The same things were measured in two ways. Each way mixes the same 8 hidden numbers, adds some noise and spreads widely along 5 directions of its own, which tell nothing about the thing.
In the rows, zero is written as 128.
Some things both ways: the first way, then the second way.
[209 131 148 155 120 132  78 144 136 150  91 188 177  70  99 130 118 102
 174 126  50 128 110 112 116]
[148 157 159 159 122 100 189 119  98 114 174  96 141  72  75  68 111  88
 103 104 143 174  92]

[122 126 147 149 148 100 155 113 203  87 161  21  89 113 114 133 192 140
 120 128 117 133 175 160 148]
[129 130 109 144 123 134 114 134 135 133 130 142 144 136 105 128  96 168
 134 103 123 148  86]

[149 126 119 126 114 137 133 129 186 144  88 139 159 114 153 176  79 133
 162 111 101 135 135 106 125]
[145 143 100 118 154 185 130 116 132 124  92 153 153 125 107 127 103 124
 111 154 112 106 108]

[140 140 125 113  93 114 115  89 159 159 173  91 104 133 197 150 135 112
 128 119 152 169 111 139  80]
[152 133 154 116 108 136 129 146 165 151 155 155 175 177 152 144 157 153
 153  63  88  82 120]

[119 137 164 106 150 107 154  77 120 117 142 125 143 101 159 195 108 124
 106 120 105  87 103 113 156]
[160 179 148  89 125 117 168  72 119 138 173 125 169 102  85 107 122 136
 129 121 122 140 109]

[171  76 136 101 142  91 143 144 191 118 110 200 159 154 138 148  89 137
  68  74 148 159  92 176 124]
[118 147 120 139 134 114  94 154 119 131  99 122 115 101 108 105 111  92
 115 110 145 136  94]

[163 120 139 136 168 110 164 150 172  60 124 135 141 152 148  65 137 134
  96 117 190 160 133 107 141]
[152  44  67 169 164 131 129 105  96 128 142 115 111  80 130  80 103 201
 102 180 178 164 132]

[156 196 160 140 165 144 151 128 190  83 114 129 174 156 137 124 162 172
 144 117 125 119  86 127  94]
[115 120  54 102 231 226 115 108 132 108  40 177 141 115 137 191 101 166
 160 224  95  90 143]

[ 91 117 113 128 125 119 108 142  78 150 160 166 133 149 165 133 131 135
 146 127 113 132 143 136 107]
[101 144 151 119 157 111 130 169 117 127 131 122 130 104 169 139 174  81
 149 117 121  95 112]

[ 99 126 123 112 108 138 125 135 112 153 139 146 128 148 166 176  92 152
 131  87  91 120 109 137 115]
[112 157 125 103 170 105 137 131 115 105 110 116 126  89 144 144  97  93
 136 123 103 120 127]

[127  94  95 136  99 124  84 158 138 182 132 124  93 116  95 130 133 117
 114 113 128 158 163 165 125]
[182 127 143 113 134 110 143 162  88 102 112  78 137  77  68 124  99  59
  78 168 145 165 109]

[149 106 104 106 155 131 182 154 197 104  73 188 196 156 154 172  84 158
 122 108 141 127 126 112 151]
[136 110 115 158 115 105 147  97 131 121 176 128 109 114 116  80  65 141
  94  83 132 165  97]

[173 147 121 163 106 169 108 153 188 113 105  89 110 114  84 122 174 130
  90  81 120 126 111 121 137]
[143 136 159 130 110  99 124 150 143 130  86 124 159 119  84 156  52 139
 123  95  93 149 137]

[169 124 161 127 155 104 149 111 125  92 123 127 143 100 111  96 119 113
 150 156 116 136 115 126 126]
[132 120 123 146 130 132 147 109 109 139 158 138 146  97 114 102 133 171
 118 148 156 147  95]

[166  48  55 114  76 152 147 179 159 154 115 136 146 139 152 187  89 151
 170 113  88 131 143  95 143]
[ 75 136  93 188 138  73 125 192  63 143 134  60 153  82 158  59 120 178
 137  87 153 140  75]

[166 148 131 141 125 148 103 142 151 125 138 150 130 134 150 132 156 125
  76  82 155 127  92  95 135]
[156 137 140 101 146 103 140 133 105 146 114  86 176  91 110 121 122 144
 133 141 119 116 154]

[108 101  88 133  83 141 109 129 105 164 119 117 125 103 151 155 108 109
 176 126  77 128 178 105 127]
[179 100 140 158 112  99 166 119 143  96 194 135 111 125 126  96  98 114
  96  70 126 160 105]

[ 91 108  98 120  84 140 133 101  82 144 158  75  94 115 157 155 136 114
 160 138  89 116 144 121 114]
[106 119 103 163 191 156 119 175 113 115  70 144 142  94 148 147 144 152
 163 160 128 114 120]

[165 106  86 116 131 159 133 172 124 147  89 225 179 160 105 142 123 153
 102 127 153 122  79 127 126]
[154  96 137 120 116 106 111 147 150 123 137 137 120 140 130 151 102 124
 113 100 118 137 121]

[150 140 120 125 118 149 156 107 188 108  72 123 158 119 133 158 112 129
 132 104 117 123 105 114 121]
[170 161 102  98 114 145 132 128 124 138 116 133 199 150 132 114  98 163
  98 111 101  83  96]

[132 158 122 120 113 164 143 139 182 122  79 128 127 156 146 130  80 144
  97  75 169 148 102 114 117]
[106 118 195 139 115 113 141 113 188 124  77 178 115 118  96 185  17 105
 119  90  64 142 165]

[ 83 144 134 125 113 134 121 114  82 162 130  88  90 107 119 115  94 119
 163 153 112 136 158 133 118]
[140 161 156  80 120 103 171 131  91 135 146  94 182  93 129 126 127 108
  95 154 120 107 105]

[138 140 134 158 131 137  90 117 125 124 161 121 117  95 126 145 210  97
  64 101 136  95 131 105 168]
[177 154 176  84 140 160 108 147 153 148  72 153 178 125  66 186 156 108
 154 159 111 107 153]

[149  53  89 114  95 130 145 140  78 121 116 150 134 118 131 107  92 110
 176 144  82 136 140 110 123]
[139  98 118 175 101  72 138 155 108 128 191 121 135 114 175  75 140 172
 105  79 160 143  75]

[122  61  92 107  85 102 153  91  94 140 181  55  72 114 169 120 124  96
 153 174 141 158 165 123 123]
[140  79 140 181 124 136 130 161 129 140 145 154 149 118 128 131 163 190
 141 138 155 145 103]

Other things, the second way, with their names:
j_628: [ 97 120 121 191 151 116  89 151 161 118 115 171  86 121 125 123 112 142
 175  57 130 159 105]
j_505: [160 117  75 141 131 121 104 177 125 131 123 124 170 162 188  98 130 182
 119  78 118  79  96]
j_132: [106 141 187 149 101  84 148 139 135 164 156 128 174 115 117 130 131 180
 166  74 113 138 126]
j_866: [ 90 135 119 142 164 134 126 142 127 122  87 137 122 101 137 135  91 112
 135 121 108 115 121]
j_222: [169  57 105 180 145 147 115 114 181 102 121 169  77 141 113 120  58 136
 114  80 113 159 151]
j_147: [107 123 126 121 212 164 143 118 114 114 102 145 120  66 122 168 163 120
 177 204 134 132 147]
j_214: [142 113 110 119 128  92 116 175  72 142 131  71 158  91 139 100 145 145
  99 159 166 127  92]
j_672: [136 113 107 147 182 139 149 142 106 100 116 131 139  88 136 140 125 152
 146 161 128 140 120]
j_344: [172  93  50 116 162 140 129  73  99 109 184 118  86  97 139  55 125 119
  76 164 180 143  94]
j_893: [ 89 127 127 136 166 143 125 162 108 124  97 119 137  97 106 175 111 138
 163 157 115 147 108]
j_706: [130 120 120 119 141 116 132 143 118 123 127 103 137 116 130 133  92 124
 119 116 111 127 120]
j_206: [106  90 108 126 139 147  84 176 123 156  49 126 139 122 151 140 104 131
  93 166 129  81 129]
j_598: [234  48 100  88 139 180 132  64 141 116 131 139 111 120  54 139  69 121
  51 221 146 162 153]
j_749: [120 161  87  77 140 128  98 156 106 138  84 106 173 134 153 138  94 131
 105 137 105  78  96]
j_942: [158 137  29  90 172 186  77 155 105 149  84 124 189 159 167 112 162 192
 130 161 131  50  99]
j_911: [165 121 100 134 158 153 148 160  93 122  98  95 168  99 136  87 135 116
  94 159 134  91 122]
j_847: [131 114 157 166 157 174 170  97 126 112 108 149 110  63  28 135  79  97
 114 188 142 196 121]
j_937: [140 145 134 127 142 127 122 151 120 126 115 127 148 104  98 139 133 126
 144 132 131 140 108]
j_734: [134 144 132 121 111  92 134 175  73 139 141  76 166  90 123  97 142 116
  93 139 158 133  73]
j_545: [ 55 134 107 170 168  94 130 165  77 129 105  77 129  62 118 117  84 162
 161 127 132 169 101]
j_552: [125  98 137 140 168 123 155 138 116 103 118 122 111  80 136 145 107 101
 122 158 123 140 140]
j_460: [103 114 152 151 151 105 140 136 127 139 129 123 128  94 143 124 129 138
 153 111 122 126 145]
j_337: [ 76 145 104 128 164 113 115 162 101 128  95 117 134  93 167 131 117 127
 135 134 120 104 102]
j_216: [ 79 215 191 118 123  36 177 138  73 128 144  85 173  38 116 114 115 109
 140 112 126 153  92]
j_564: [133  96  76 150 140 129  97 162 123 141  96 114 138 135 167  87 103 155
 103 104 128  92 119]
j_854: [135 112  76 120 159 141 120 124  81 133 133 100 138  91 122  98 131 154
 109 185 165 135  96]
j_837: [142  98  99 106 152 149 106 123 128 141 105 124 131 125 124 134 106 143
 115 157 126 112 136]
j_774: [131 159 178 150 130  84 154 170 132 114 136 143 169 109 147 148 148 142
 169  74 104 126 116]
j_585: [200 129 129 126 130 174 119 155 135 110 119 154 144 132  68 140 150  95
 109 154 147 143  85]
j_277: [198 104 116 142 134 149 173 108 119 100 177 135 147 120  98 114 114 150
 103 139 134 161  99]
j_355: [118 140 171 136  92  83 148 141 113 145 137 120 175 101  94 140  93 171
 124 114 122 159 101]
j_986: [119 158 186 126 103  99 139 179 127 141 120 133 170 118 141 140 152 103
 124  97 115 101  98]
j_192: [ 79 134 197 161 144 122 156 129 132 144  75 150 137  55  79 154  97 121
 149 156 123 155 148]
j_829: [115 153 120 171 158 115 148 161  84 120 141 101 143  75 120  80 158 121
 147 117 155 147  84]
j_623: [125 102 146 134 106 136  91 140 179 152  90 179 145 159 110 179  83 178
 141  99  98 126 130]
j_692: [ 76 136  99 143 172 107 115 156  78 129  95  73 119  63 103 115  86 122
 140 148 139 160 105]
j_146: [121 114  77 158 136  85 134 122 128 116 164 128 126 131 199  80  83 185
 120  48 111 117 107]
j_51: [ 80 146  89 149 163 153 107 180 110 130  64 127 150 116 146 131 105 137
 135 131 113  98  91]
j_550: [106 178 133 107 113 115 123 179  90 162 125  93 195 120 137 113 154 136
 125 117 127  91  70]
j_359: [106 155 205 129  68  73 121 114 171 171 166 155 147 137  93 137 109 153
 158  37 108 151 116]
j_869: [171 168 123  70 116 120 137 122 113 129 136 117 182 128 119 131 113 121
  95 134 115 106  95]
j_59: [147 130 129 123 149 124  98 183 136 109  86 143 132 121 135 163 134 103
 132 125 122 117 113]
j_118: [ 77 157 182 116 114 113 144 128 138 145 102 140 142  98 108 159  80  98
 120 122  98 127 118]
j_537: [122 134 173 125  92  82 145 129 141 147 141 138 158 118 135 128  94 144
 110  90 110 122 120]
j_987: [111 134 141 165 104 106 131 167 144 137 148 151 150 148 182  99 140 145
 126  46 115  93  86]
j_419: [116 102 187 218 146 139 146 169 140 130 141 146 101  85  88 107 185  92
 166 103 162 171 115]
j_441: [157 133 161  77 115 124 146  99 142 161 124 136 208 140  94 188  96 213
 152 144  85 121 156]
j_671: [115 140 139 191 124 122 116 184 122 141  96 124 162 113  79 122 112 171
 162  87 131 162  95]
j_354: [119 128 131 170 129 127 145 113 120 147 141 143 156  99  94 106 112 198
 149 118 140 161 107]
j_332: [131  57  85 130 134  97  64 147 105 179 111  90 120 105 151  82 135 182
 104 153 181 114 143]
j_160: [137  83 181 187 101 107 144 163 154 160 118 133 148 121 133  98 120 143
 115  74 121 113 156]
j_392: [139 112 166 116 121  83 124 171 130 141 110 116 156 114 156 146 126 125
 119 115 113 101 147]
j_529: [ 72 112 123 181 157 121 126 148 120 136 136 131 109  96 147 111 135 151
 161 107 141 142 102]
j_945: [116 141 181 109 116 122 162 103 160 117 102 172 144 114 103 189  37 119
 110 124  72 137 133]
j_271: [165 123  78 134 140 169 125 144 119 103 118 140 134 137 124 105 100 108
  76 136 131 118  73]
j_646: [147 133  55 139 180 191 119 146  79 128 118 115 149 101 117  80 180 140
 123 189 175 113  71]
j_676: [108 144 188 156 130  72 150 146 103 142 146 104 135  54  86 113 142 117
 154 118 154 176 121]
j_928: [ 78 134 171 171  95  99 119 173 130 172 114 112 151 116  99 117 106 148
 144  72 118 141 105]

Some of these things the first way, each followed by its name:
[ 70  64  64 106 148 123 190 155 123 109 134 133 124 173 142 143 141 150
  83 136 191 116 182 130 181]
j_214
[129 129 134 140 160 112 144 137 141 101 150 123 143 136 136 121 162 145
 148 144 119 123 149 129 133]
j_529
[ 98  82  98 127 129 109 138 144 127 133 140 101  98 125 110 117 134 129
 131 143 129 142 186 155 149]
j_734
[111 127 129 118 125 129 144 136 115 128 121 131 123 147 125 121 101 149
 146 121 108 132 111 151 108]
j_337
[144 105  92 119  84 148 136 145 169 164 101 112 131 128 133 169  81 151
 179 120  84 144 131 136 102]
j_51
[134 128 153 139 157 100 152 129 182  61 147  98 116 147 177  90 142 125
  89  87 172 159 151 116 146]
j_192
[177 153 155  98 165 123 145  87 123 153  76 196 184  99  83 148  92 124
 115 176 153 120  53 148 111]
j_847
[101  69  80 103  99 110 116  91  59 188 164 166 139  95 183 195 125  83
 133 175 136 109 160 105 145]
j_419
[133 176 150 144 142 144 127  89 124 120 111  99 134  91  78 130 176 122
 128 149 113  99 106 140 121]
j_942
[128 136 123 128 149 126 137 150 173 135 125 129 127 154 141 136 121 151
  99 112 180 145 136 124 142]
j_837
[182 147 136 147 125 147 104 138 152 153 108 105 121  89  57 118 149 121
 125 157 131 132 111 128 130]
j_928
[ 90  54  64 152  90 126 114 178 158 116 172  88  96 144 176 152 173 131
 130  70  88 135 223 120 164]
j_59
[183 125 131 135  82 155 100  86 105 163 127  71 102  46  45 154 180  97
 132 162  71  92  86 139 122]
j_671
[249 139 147 172 133 147  99 170 165  85 132 155 167 112 113  85 182 119
 137 116  98 133  79  80 119]
j_132
[ 68 160 138 125 145 143 152 121 100 136 102  80 105 107  89 135 104 144
 141 152 120 106 161 127 156]
j_118
[142 129 106 149  98 165  86 165  92 131 125 142 109 131 120  68 142 113
 118 102 133 147 123 107 115]
j_392
[ 98 114 112 104  88 134 129  90 112 192  89  94 108  83  96 165  68 115
 185 163  82 138 150 161 104]
j_271
[179 122 133 130 127 102 133 109 188 109 145 118 140 131 163 111 150 118
 142 132 136 170 118 149  85]
j_277
[130 113 110 142  98 153 103 137  62 144 110 133 128  92  99 104 132 104
 170 142  72 117 147 115 121]
j_986
[208 138 102 157  76 179  64 163 135 144  77 170 142  94 140  74 111  78
 144 101 139 165 124  52 110]
j_160
[ 37 109 146  87 170  82 171  91  79 147 129 137 123 119 149 172  51 126
 128 150 128 111 175 148 165]
j_344
[ 84 110 136 114 190  73 194 117 186  81 162  95 117 173 163 128 144 157
  84 131 201 147 172 163 157]
j_854
[227 107 141 159 121 138 123 149 169  95 117 112 154  80 118 129 140 114
 167 123  59 118 123  68 151]
j_354
[143 119  98 116 125 129 141 146 159 160 156 123 135 160 126 171 150 173
 142 156 140 130 110 151 112]
j_893
[123  80 125 119 135 132 160 146  92  83 127 164 156 133 136 157 108 140
 133  94  55  81 116 105 157]
j_216
[153 107 143 110 137 125 146 109 112 130 131 133 131 101 108 171 107 119
  90 125 116  93  86 109 163]
j_359
[147 136 147 143 115 124 121  85  91  76 172 110 119 121 150  92 208  97
 116 105  93 123  81 148  80]
j_774
[144 136 119 137 151 138 155 158 180 107 137 109 144 156  98 148 179 178
 119 132 126 107 117 141 141]
j_545
[144  93 132 131 159 108 138 137 110  88 156 175 151 134 141 131 170 118
  75 114 141 107 118 113 165]
j_676
